Every row belongs to one group in each of 3 separate groupings. Each group adds its own fixed numbers to the row, and there is some noise. The rows also spread widely along 9 directions, which tell nothing about the answers.
Known rows, each followed by its group in each grouping:
[ 34 -24   3  17 -63  23   2 -35  56  -7   8   2  49 -51  -4  14  -4 -21
 -60 -25 -29  15  34  -9 -36  11 -45 -20  18  39 -33 -76  25 -10 -34 -19
  13] => q947 (0) V
[ 38 -25 -31  39  41  21 -14  13  -1   5  22  23  23 -57  25 -10  -2  10
  13  25  16  -7 -24  -7  19  43  -5 -34 -21  -2 -40  29  14  -4   0 -31
  19] => q59 (3) J
[ 26  34 -46  66 -17  -2 -11 -12 -43  15   3  22  14 -16  14 -22  30 -17
  62 -25  14  -9 -43  -8  -2  20 -23 -13   3 -21  -4 -18  15   8  14   1
  14] => q59 (3) V
[  5 -60  18  45  20  10  37 -17  21  66 -36  29  44 -22  -1 104 -19 -74
 -42 -29   3  28   7  58  -2  -2  28  14  31  22  35 -65 -12  -5 -19  11
  24] => q516 (1) X
[ 11  -3 -29  39  -2  36   0 -54  36  33 -63  46  25  -8  22  13  28   4
  -2 -15   5  27 -51   7  -2 -11 -38  13  58  -6  23 -33   0  -8 -34 -17
  39] => q516 (2) X
[ 18 -34 -27  25  35   0  -8  18  45  -8  11  -8  33 -38 -17  52  -8 -44
 -12   8  -8 -12  47  25  13  48  39 -16  -8  20 -26 -27  11   3  28  -4
 -28] => q947 (0) J
[ 26 -10   5  25 -52  37   1 -41  49   2 -12   9  70 -58 -12  17 -29 -38
 -34 -39 -37   5  32 -42 -37   1 -47 -10  18  20 -28 -63   9 -27 -38 -27
  17] => q59 (2) Z
[ 15 -22 -29  12  71  15 -46   1  19  35 -13  10 -17 -41  66 -18  24  34
  13  53  30  21 -60  21  44  26  -7  -4   0  22  16  41  -5  -2 -19 -12
  30] => q59 (1) Z
[-25  24 -25   5  -7  61  -6 -36  17  19 -59  26  47 -26  21   7   5 -27
  22 -20 -21  21  -4 -86  -3   5 -42  30   9 -27  11   4 -11 -48 -22  -9
  35] => q59 (4) V
[ 13  22 -56  33 -41  34  -1 -66  52 -16 -29  18  62  -2 -19 -14  31  -8
 -40 -40  -8  17  51 -35 -37   7 -32  -9  46  19  -7 -47   7  -1 -31 -26
  -5] => q59 (4) Z
[ 54 -26 -14  -4  13  18   6 -11  29  12 -17  26  10 -66 -18  57 -40  -3
   6  31  20   5 -42  19  -6  37   6   7  -1  -7  40  -3   2  22   5 -15
   1] => q59 (4) X
[-23 -31 -14  10  52  46  -8 -13  35  47 -47  32  15 -13  60  23  19  -8
  -9  21   3  46   0  -8  38  11 -17  20  20   4   7   2  -3 -39 -33  -9
  41] => q947 (0) J
[ 22  13  17 -20 -12  -8 -15  -1   5  29  -2  -4 -14 -34  34  -2 -21  -6
  42  43   2   8 -44 -26  11  15 -15  22 -24  13  39  23  23 -10   4  11
   6] => q516 (1) V
[ 31  10 -41  56 -24  -8 -16 -23   7  18 -11  10  14 -17   9   9  15 -25
  24 -36   7 -12 -33  45  -5   8   1  -1  18   8   1 -49   8  25  -2  -7
   4] => q516 (4) Z
[ 19 -13  11   9 -34 -11  18 -25  38  18 -21   2  41 -23 -40  71 -38 -73
   8 -24 -21  -8  21   8 -24   9  20  20  18   6  30 -64  10   3  27  12
 -24] => q516 (2) V
[  12  -15   -8   54  -57   34   16  -40   24   37  -34   27   57  -23
    5   35   10  -45  -34  -69   -8   19    6   22  -28  -13  -35    8
   38   20   -8 -103   10   -5  -54   -7   33] => q947 (4) Z
[  5  22 -15  52 -46  13 -10  -1 -10  10   2  11  37 -19  28 -20   6 -37
  28 -27 -18  -6  16 -38  -2  20 -37  -7  -8  -2 -39 -30  30 -25 -14   2
   5] => q947 (3) Z
[ 16   8 -18  14  11 -18 -11  33 -30  30   8  11 -16 -13  26  24 -10 -22
  81  37  22  -3 -11   2  36  39  17  26 -38  -2  25  15  26   4  28  22
 -22] => q947 (4) Z
[ 18  -3 -28  -3  16  -4 -22 -20  27  33 -28   6 -16 -17  15  34   5 -14
  28  10  30  17 -47  53  10  11  19  18  18  17  56 -25   1  29  18  14
  -4] => q59 (4) V
[ -41  -16   26   11    2    9  -29   26   47   38  -27  -32   34  -46
   25   63  -30 -100   -4  -43  -46    1   24   12   18   15   14   20
  -11   18   -5  -59   -5  -30   19   31   -6] => q947 (1) Z
[ 57  -2 -28  34 -61  -8   2 -20  49 -29  13  -4  40 -44 -57  29 -15 -22
 -17 -27   2 -21  22  35 -40  34   5 -12  15  23  -8 -85  28  42   7 -10
 -41] => q947 (4) Z
[-14  -5  -7   9 -17  32 -27 -32  43  43 -38   1  23 -23  50  16   4 -39
 -17 -33 -15  32 -15   3  -3 -15 -30   6  19  31   1 -48  -8 -23 -25   3
  31] => q59 (4) V
[  9 -49  19  58  12  26  14  30  -7  38 -17  19  53 -79  -3  88 -38 -82
   0 -47 -19 -11 -10  10   8  27   6   4 -11 -14 -17 -46  -3 -20  -6   4
  31] => q947 (1) X
[ 34 -24  -2  33 -25 -26 -16 -20  49  22  18 -13  12 -10  22   6   0 -30
 -23  -9  -6   6  21  56  -3   2  -1 -20  16  73 -12 -61  21  11 -10   0
 -18] => q516 (2) Z
[ 18 -23  -6  -8   5  38 -15 -23  79   0 -25  12  35 -56  18   7 -21   4
 -30  22 -28  13 -16 -31   1  16 -34  -8  12  12 -16   5   4 -24 -21 -30
  15] => q516 (2) X
[ 13 -49   7  60  -4  52  14  13  16  13 -11  25  82 -87 -14  58 -40 -63
 -30 -47 -31 -16   6  -7 -13  28 -13 -11   1 -23 -51 -54   4 -28 -24 -24
  33] => q947 (3) Z
[ 27 -28 -28  56  32  -6  12   0 -11  37   1  36  14   9  22  14  44   3
   7   9  49  19   5  34  21  21  10  -2  16  30  13 -21  23  12 -21   1
  16] => q947 (1) J

New rows, each followed by its group in each grouping:
[-31  23  20 -36 -23   4   9 -23  36  48 -49   2   4  28  32  32 -36 -61
  40  25 -10  33  17 -48   8  -7   6  49  -2  -5  68  -7  21 -35  28  34
 -10] => q516 (3) J
[-17 -43  14   0  36  38 -21   2  41  59 -26  21  18 -23  81   5   2  -1
 -12  36  -5  44   2 -12  48   7 -36  12   3  37  -8  12   9 -52 -50  -5
  41] => q947 (2) Z
[ -7 -30 -16  38  16  41 -18  12  26  22  -6  11  54 -58  32  21  -5 -38
 -18 -19 -26   2  15 -18  18  25 -21  -8  -9  13 -51 -15   2 -35 -31 -18
  28] => q947 (4) Z
[  6  26 -39  62 -24  33   4  -7 -15 -21 -14  29  63 -32 -24   6  15 -41
  33 -33 -26 -19  40 -75  -9  42 -31   6  -7 -43 -35 -20  12 -32  -7 -21
   6] => q947 (0) Z
[ 28 -34 -21  62 -14  36  -3 -19   8  11  14  19  70 -58   5   5   4 -26
 -44 -44 -19   3  11  -3 -21  15 -33 -44   9  23 -64 -43   7 -18 -36 -29
  36] => q59 (3) V
[ 22 -33   2   4  30  36   1  -3  23  36 -22  29  18 -64  12  41 -37 -14
   4  29   9  16 -42   8   7  22  -3  10   2 -17  30   1  -1 -10  -8 -12
  28] => q59 (3) Z
[ 30  25 -25  39 -11 -16  -9  21 -18 -10   9   4  15 -33 -19  10   4 -25
  63  -1  10 -28  -4 -13   8  47   4  12 -20 -12   8 -12  23  16  26   3
 -26] => q947 (1) Z
[ -1  14 -69  48  11  -1 -36   1  31  -7  -4   0  19   1  31 -17  50  -9
   2 -20   1  -1  21  12  25  30  -6 -20   4  31 -36 -22  11   8   6   5
 -27] => q947 (4) X
[-17  15 -16  42  27   3 -37  18   2  25 -28 -15  17 -41  14  44 -10 -80
  51 -39 -20 -16 -19  13  16  26  24  19  -9 -21  14 -31 -18  -6  38  17
  -4] => q59 (1) Z
[ 21 -24 -25  34  26  13 -30  14  20  18   5  -4  23 -56  17  28 -15 -38
   3 -10  -4  -7 -12  34  12  32  14 -16 -15  21 -22 -18  -7   3   3  -9
   5] => q59 (4) Z
[  0  34 -64  74  -7  -2 -32  -8  -8  21 -15  16   3  18  51 -51  70  -1
  41 -27  17   3 -25  22  22  13 -30 -13  26   3 -22 -30  19   5 -10   5
   6] => q947 (3) Z
[  9  -6 -39   3  24 -17 -14 -21  36  30 -16   2   0  11  14  28  16 -21
   7  18  19  15  -3  48  14  11  36  11  18  33  36 -14   6  20  18  16
 -26] => q516 (4) V
[ 18   4 -34  12   2   4 -25 -11  49  -9 -11   6  14 -16   8 -18  24  12
  18  26   3   1   4  -6  14  31 -17   1  19  17  -1 -13  23   6   3  -9
 -22] => q947 (2) Z
[ 58  19 -34  13 -25 -32 -37 -14  20  -2  39 -16 -29  -9  28 -31  18  19
  22  36  17   7   3  37   1  25  -6 -25 -11  54   8 -22  34  36   8   1
 -27] => q59 (0) Z
[-15  30 -38  -9  15  -9   6 -45  47  19 -60  14   2  49 -10  34  25 -24
  18  24  23  28  20   1   9   8  28  45  41   6  94 -14   8   8  27  30
 -43] => q516 (1) X
[ 28 -12  -3  36  28 -15 -29  24  10  30  -8  -9 -12 -57  19  33 -21 -39
  40  -7   6 -22 -83  62  19  22  26   0  -7   0  14 -26  -3  25  33   4
  12] => q516 (1) J
[ 20  26 -59  75  33  10 -18  -8 -19 -10 -41  28  22 -39 -24  17  25 -19
  61 -34   8 -37 -70  14   6  34  12  13  25 -59  19 -13 -11  21  22 -14
  13] => q516 (1) Z
[ 19   3  -4  58 -25  23  23 -34 -39  50 -20  43  37  -4  31   3  22 -20
  15 -24  19  31  -2 -29  -9  -6 -45  15  15   7  20 -30  10 -26 -55  -9
  55] => q59 (1) Z
[-22  60 -24  28 -10 -10 -44   9  13  -5 -26 -26  15 -23  12  -6   1 -62
  62 -29 -35 -29 -14 -36  13  27   2  20 -12 -22   2  -8  -1 -17  44  13
 -22] => q516 (1) Z
[ -3 -12  -1 -18  23   1  -1   7  22  19  -5   4  17 -18  13  26   0 -20
  13  43   6  18  32 -37  25  34   5  24 -16  21  29  17  21 -26   8  19
 -18] => q947 (1) V
[ 12 -23 -23  12  23  26 -41  14  73  -1 -19  -5  14 -70  29  12 -14  -3
 -19   9 -14  -2 -41  33  21  35  -8 -22   4   5 -22 -16   6   7  16  -6
  -2] => q947 (3) X
[ 42 -30 -13  30 -27  -7  20 -26  20  31  27  10  40  -4  -3  32  -6 -31
 -36  -1  18  22  69  25 -19  13   7 -14   0  69   4 -51  23  10 -28  -3
 -14] => q59 (4) Z
[ -5  42 -56  34 -38  15   1 -48  45 -21 -42   9  57   2 -43  17   7 -44
   6 -42 -23  -9  36 -30 -28  18   5  19  31 -17  10 -50   5   2  12  -7
 -28] => q516 (4) Z
[ -3   7 -10  55 -12  53  10 -34  14  16 -58  27  67 -50 -14  42  -7 -59
  -2 -76 -18  -5 -22 -32 -27   1 -27  15  32 -36   5 -63 -15 -25 -21 -17
  53] => q59 (1) J
[ 32   3  15  12 -53  23 -11 -23  48  -2  -5 -13  37 -65   1  25 -45 -56
  -9 -33 -39  -1   7 -18 -29  10 -25  -9 -11   9 -16 -65  11 -12   0 -18
  15] => q59 (0) J
[  4  35 -48  64 -32   3 -17 -41  20   6 -29   3  25  10   4  13  34 -53
   9 -61 -15   6  23  14 -15   6 -12  -5  32   6   0 -78  -2   8   8  11
  -5] => q59 (0) X
